There are 5 ways to turn a row about zero (a turn may also mirror it). The second row of each pair is the first, turned, with some noise. The first 50 pairs use one turn. New pairs use 3 turns, one after the other, and a turn may come again.
In the rows, 128 means zero.
Some pairs, each with its turns in order after it:
[119 117 107 124  78 126 168 111 132]
[151 117 145 116 114 152 178 118 103] => Fizi

[122 118  95  88  59 109  79 135  85]
[167 134 108 100 152  64 194 127 137] => Fizi

[162 115 115 107 139 135 132 117 169]
[131 135 142 136 141 148 147 102 172] => nas

[116 137 147 130  78 129  62 156 128]
[156 142 159 175 123  77  99 123  96] => nas

[193  50  90 125 112 104 160 206 128]
[133 155 166 118 111  95 231 179 180] => nas

[162 126 100 109 114 115 206 150 103]
[125  87 104 163 112 159  85 104  75] => nutu

[138 143 138 122 162 139 131 156  77]
[ 97  74 132 109 113 135 135 115 139] => nutu

[168 201 124 126 129 128 206  93 151]
[100 168 110 110 121 114  56  82  63] => nuzi

[115 154 168 127 138 125 145 142 172]
[109 149 120 108 166 153  95 137 148] => nutu

[125  78 137 125 121 180 123 121 174]
[187 129 135 149 115 166 130 170 111] => nifin

[152 118  85 112 152 122 145 128 129]
[146  84 124 116 107 125 128 107 135] => nifin

[123  95 116 174 103  99  98 122 136]
[145 155 154  93 154  82 110 136 128] => nas

[ 77  97 127 131 129 104  82 129 130]
[127 173 154 122  92 121 102 128  91] => nifin

[ 98 131 129 125  80 158 122 118  79]
[117 150 114 145 112 101 195 134 117] => Fizi

[131 160 131 144 206 110  93 119 116]
[ 86 131 116 116 194 175 143 147 116] => nuzi

[140 151 206 119 107  88 142 134  71]
[ 46 136 133 146 110 112  91 129 183] => nuzi

[101 134 122 105 142 135 143 179 206]
[150 125  79 129 179 156  89 171 160] => nutu

[126 120 140 157 122 152 127 206 131]
[144 157  67  90 140 138 148 146  94] => nifin

[142 115 108 138 101 153 206  87 206]
[144 106 136 110 221 185 172 120 158] => nas

[131 107 121 135 109 153 134 124 127]
[125 135 132 155 117 137 140 142 120] => nutu

[109 117 139  92 128  63 191  50 104]
[168 144 176 141 107 131  64  40 115] => nutu

[132 125 109 156 116 133  85 125 106]
[136 152  98 126 132  92 124 129 105] => Fizi

[156 206 136  95  54 133 121 120 119]
[138 170  91 206 158 134 144 113  70] => nas

[127 119 120 106 158 132 153 160 123]
[136 140 105 155 124 139 120 165 114] => nuzi

[129 139 143 145 131  90 167 139 196]
[150 124 146 113 134 202  99  98 144] => Fizi

[152 122 169 113 147 143 158 120  83]
[ 87  95 102 119 103 121 169 108 100] => nas

[124  82 117 173 147 168  50 127 154]
[139 142 221  95 109 111  86  98 135] => nas

[159 104  95 132 127 124 102 125  96]
[153 119 145  95 127 155 116 157 152] => nuzi

[118 129 134 122  88 102 135 121 173]
[136 128 171 150 110 107 134  89 109] => nuzi

[145  88 159  97 115 124 134 142 132]
[125 125 105 131 115 164  90 160 130] => nifin

[ 66 104 122 121 135 140  82 122 140]
[ 90 153  92  95 159 134 149 160 122] => Fizi

[133 119 112 137  77 159  83 127 120]
[153 170 133 116 109 103 139 159 160] => nifin

[140 142 116 150 115 124 132 142 107]
[117 153 132 127 130 124 136 153 106] => nas

[115 191 159 138 127 120 115 114 132]
[ 78 148 149 142 154 128 166 127 131] => nifin

[132 160 111 132 101  90 117 137 115]
[ 93 129 136  95 126  88 129 134 140] => nifin

[166  97  53 192 120 124 158 120 140]
[135 148  77 155  56  97 110 156  84] => nutu

[ 57 112 125 135 112 147 156  94 177]
[ 94 139 126 107 138 199 168 130  92] => Fizi

[ 60 132 106 206  96 124 110  80 146]
[153 105 125 114 138 156 174  27 146] => nuzi

[147 188 132 106  85 131 156 105 130]
[ 99 114 134 110 107  96  74  98  99] => nuzi

[142 106 137 121 183 158  95 116 111]
[106 119 148 106  76 135 118  84 135] => nas

[ 88 104 112 161 153  65 146 130 139]
[142 153 139 174 140 189 141  98 137] => nuzi

[129  99  81 206  50 164 142 105 132]
[216 154 151 108 183  72 114 164 154] => nifin

[135 154  77  89 129 160 125 125 121]
[138  98 134 163 166 109 151 155 108] => Fizi

[125  76 109  98 129 129 161 143 146]
[177 110 121 157 120 160 106 145 122] => nutu

[115 129 141 105 154  70 136 110 196]
[124 153 177 183 163 127 137 104  88] => nuzi

[124 128 152 157 206 164 118 126 124]
[ 89 111 149  96  97 117 111 160 185] => nutu

[130 164 137 179 122 123 159 182 127]
[ 72 136  66 109 123 159 124 121 125] => nutu

[178 128 149 116 149  99  91 125 123]
[ 98 127 141  98 104 171 126 118 153] => nifin

[ 68 151 153 124 193 109  69 140 133]
[ 64 135  62 122 172 130  97 132 169] => Fizi

[204 162 125 137  58 108 106 105 133]
[192 157 166 141 144  87 132  62 115] => Fizi

New pairs, each followed by its turns in order:
[145 150 118 105  72 121  72 113 146]
[128  78  92 150 180  87 119 135 125] => nas nuzi nuzi

[142 128 162 121 140 162 115  97 144]
[133 118 128 129 134 117 159 105  87] => nutu Fizi nuzi

[173 141 121 115 143 163  82 125 126]
[143 168 117 140 100 165 148 172 125] => nifin nifin nuzi

[111  98 206 139 125 124 141 145 158]
[118 125 118 167  59 121 132 170 126] => nas Fizi nifin

[158 129 165 146 172 148 161  98 117]
[135  96 112 170 121 177 113 108 163] => nas Fizi nutu

[138 124 135 127 119 132 150 129 132]
[126 115 143 127 137 131 128 113 132] => nuzi Fizi nifin

[ 86 140 139 127 106 146 113  92 127]
[101 137 138 101 127 146 133 154 166] => nuzi nutu nifin

[ 50 109 125 131 122 176 109 116 124]
[139 136  65 173 184 115 131 143 134] => nutu nutu Fizi

[137 113 131 153 123 128 158  78 131]
[147 136 112 172 131 149 156 135 150] => nifin nifin nifin

[143  99 133 126 156 108 122 135 161]
[118 125 128 156  92 128 141 151 148] => nutu nuzi nuzi

[ 83 156 139 114 102 116 182 132 148]
[189 148 125 130 160 141 162 110 134] => nifin nutu nas

[133 105 125 168 197  84 173  93 104]
[162 212 144 167 126 141 173 128 138] => nuzi nas nifin

[134 159 120 115 131 129 131 168 152]
[126 146 134 142  93 116 145 153 112] => nifin nutu nutu

[128  97 102 154 119  70 101 130  99]
[ 98  97 110 161 114 101  79 115 111] => nutu nas nutu

[129 136  85 169  69 125 106 126 124]
[ 69 116 161  86 118 151 111 143 125] => nuzi nuzi nifin

[184 182  84  50  87 115 135 132 129]
[104  84 147 123  96 167 125 216 183] => nifin nifin nuzi

[132 139 108 134 128 150 201 137 127]
[109  85 132 123 132  99 139 183 134] => Fizi nuzi nifin

[123 139 137 153  50 167 114 124 107]
[135 111  95 185 113 109  74 106 108] => nifin nifin nifin

[126 117  97 124 129 179  87 178 177]
[126 191 117 128 165  99 150 173  82] => Fizi nas nifin

[ 82  84 128 117 132 155 130 134 164]
[129 135 125 177 121 151 110 102  85] => nuzi nuzi nas

[ 67 130 135 144  92 149 140 129 121]
[167 168 163 112 144  98 132 110 111] => Fizi nutu nifin

[110 147 178 102 150 141 194 154  50]
[111  92  83  51 101 148 116 114  60] => Fizi nutu nuzi

[146 116 136 124 123 148  99 139 136]
[123 151 100 115 118 135 140 118 132] => nifin nas nuzi

[161 133 174 104 110 140 124 145 115]
[142 135 150 185 125 131 148 109 107] => nas Fizi nutu

[107 126 130  97 147 143 134 140 132]
[127 119 153 149 131 154 142 127 111] => nuzi nuzi nas

[144 165 196 115 153 119 119 149 143]
[ 86 181 109  87 142 135 136 151 106] => nifin nifin nas

[126 134 126 126 141 114 142 125 147]
[143 127 132 133 141 146 111 129 126] => nifin nuzi Fizi

[120 129 143 140 177 106 131 144 121]
[157 146 144 113 129 113  86 123 137] => nas nas Fizi

[129 182  98 130 135 125 132 108 108]
[114 117  83 117  85 112 124 117 125] => nas Fizi nutu

[171 142 125 117 118 101 138 120 136]
[154 147 139 111 126 148 116 155 104] => nifin nas nutu

[137 130 119 136 134 134 168 124 110]
[103 125 142 120 136 129 115 155 146] => nutu nas nuzi

[139 103 138 110 126 118 153 127 115]
[108 115 100 154 129 126 127 133 117] => nuzi nifin nifin

[132 148 168 122 144 126 123 109  91]
[103  83 135 123 114 119 128 120  92] => nifin nuzi Fizi

[140 147 116 158  90 108 157  50 162]
[139  99 155 125  72 177 119 102  63] => nifin nifin nas

[132  50 206 135  76 159  71 144 127]
[143 145 138 137  58 130 212  82 188] => nuzi nutu nifin

[126 147 149 101 171 144 122 149 131]
[133 110 109  88 101 115 125 143 155] => nutu nifin nuzi

[115 170 147 123 122 125 143 128 115]
[114 150 129 135  99 121 118 100 120] => nutu nifin Fizi

[ 88 149 115 129 155 166 123 125 135]
[117 150 172 109 116 146 133 101 111] => nas nas nutu

[136 123 157 120 206 162 112 154 110]
[159 166 133  91 100 159  93 162  88] => nutu nas nutu

[127 125 132 126  88  87 134 113 150]
[101 131 127 169 131 104 147 103 147] => nutu nas nutu

[125 190 144 116 121 151 179 197 148]
[ 93 126 123 193  99  93 163 179 169] => nas nas nuzi

[146 115  96 122 139 145 113 138 115]
[136 142 144 149 111 124 162 151 120] => nifin nifin nuzi

[132 105 127 107 144 133 160 144 121]
[157 137 148 161 145 123 121 136 132] => nutu nifin Fizi

[121 142  79 156  95 125 116  69  65]
[135 113 164  74 173 136  69 101  91] => nas Fizi nifin

[ 93 120 161  50 118 147 153 142  63]
[139 152 137 133 180 140  78  86 208] => nuzi nas Fizi

[143  50 139  73  80 143 166 143 178]
[ 89  77 109 163 117  50 144  75 152] => nuzi nuzi nuzi

[168 143 168 126 117 146 134  90 140]
[121 139 170 169 143 102 145 132 118] => Fizi Fizi nifin

[119 182 126 125 204 131 112 127 143]
[123  73  88 191 134 131 122 127 134] => nas Fizi Fizi

[119 136 142 110 124  92 169 126 168]
[111 151 149 192 119 145 121 132 135] => nutu nutu nuzi

[132 125 119 122  50 104 106 115 136]
[150  55 120 112 161 122 142 141 114] => nutu nuzi nuzi

[130 131 115 127 124 136  95 126 108]
[151 121 106 116 123 114 116 117 129] => Fizi nifin nas

[ 65 206  98 149 131 100  92 103 150]
[141 107 120  92 207  69  91  75 137] => nutu nutu Fizi

[121  87  75  59 136 100 116 121 132]
[107 176  76 117 159 137 123  94  81] => nas nas nuzi

[123 129 100  50 154  67  78  68 105]
[104  80 197  79  59 104  91  96 108] => nas Fizi nutu

[114 118 171  79 186 101 194 144  77]
[138 152 188 146 121 101 101  38 153] => nifin nifin Fizi

[133 132 124 118 137  86 124 146  98]
[115 108 135 122 122  79 127 113 118] => nuzi nas nas

[171 100 130 166 113 120 156 110 103]
[103 169 154 114 161 153 130  98 102] => nifin nas Fizi

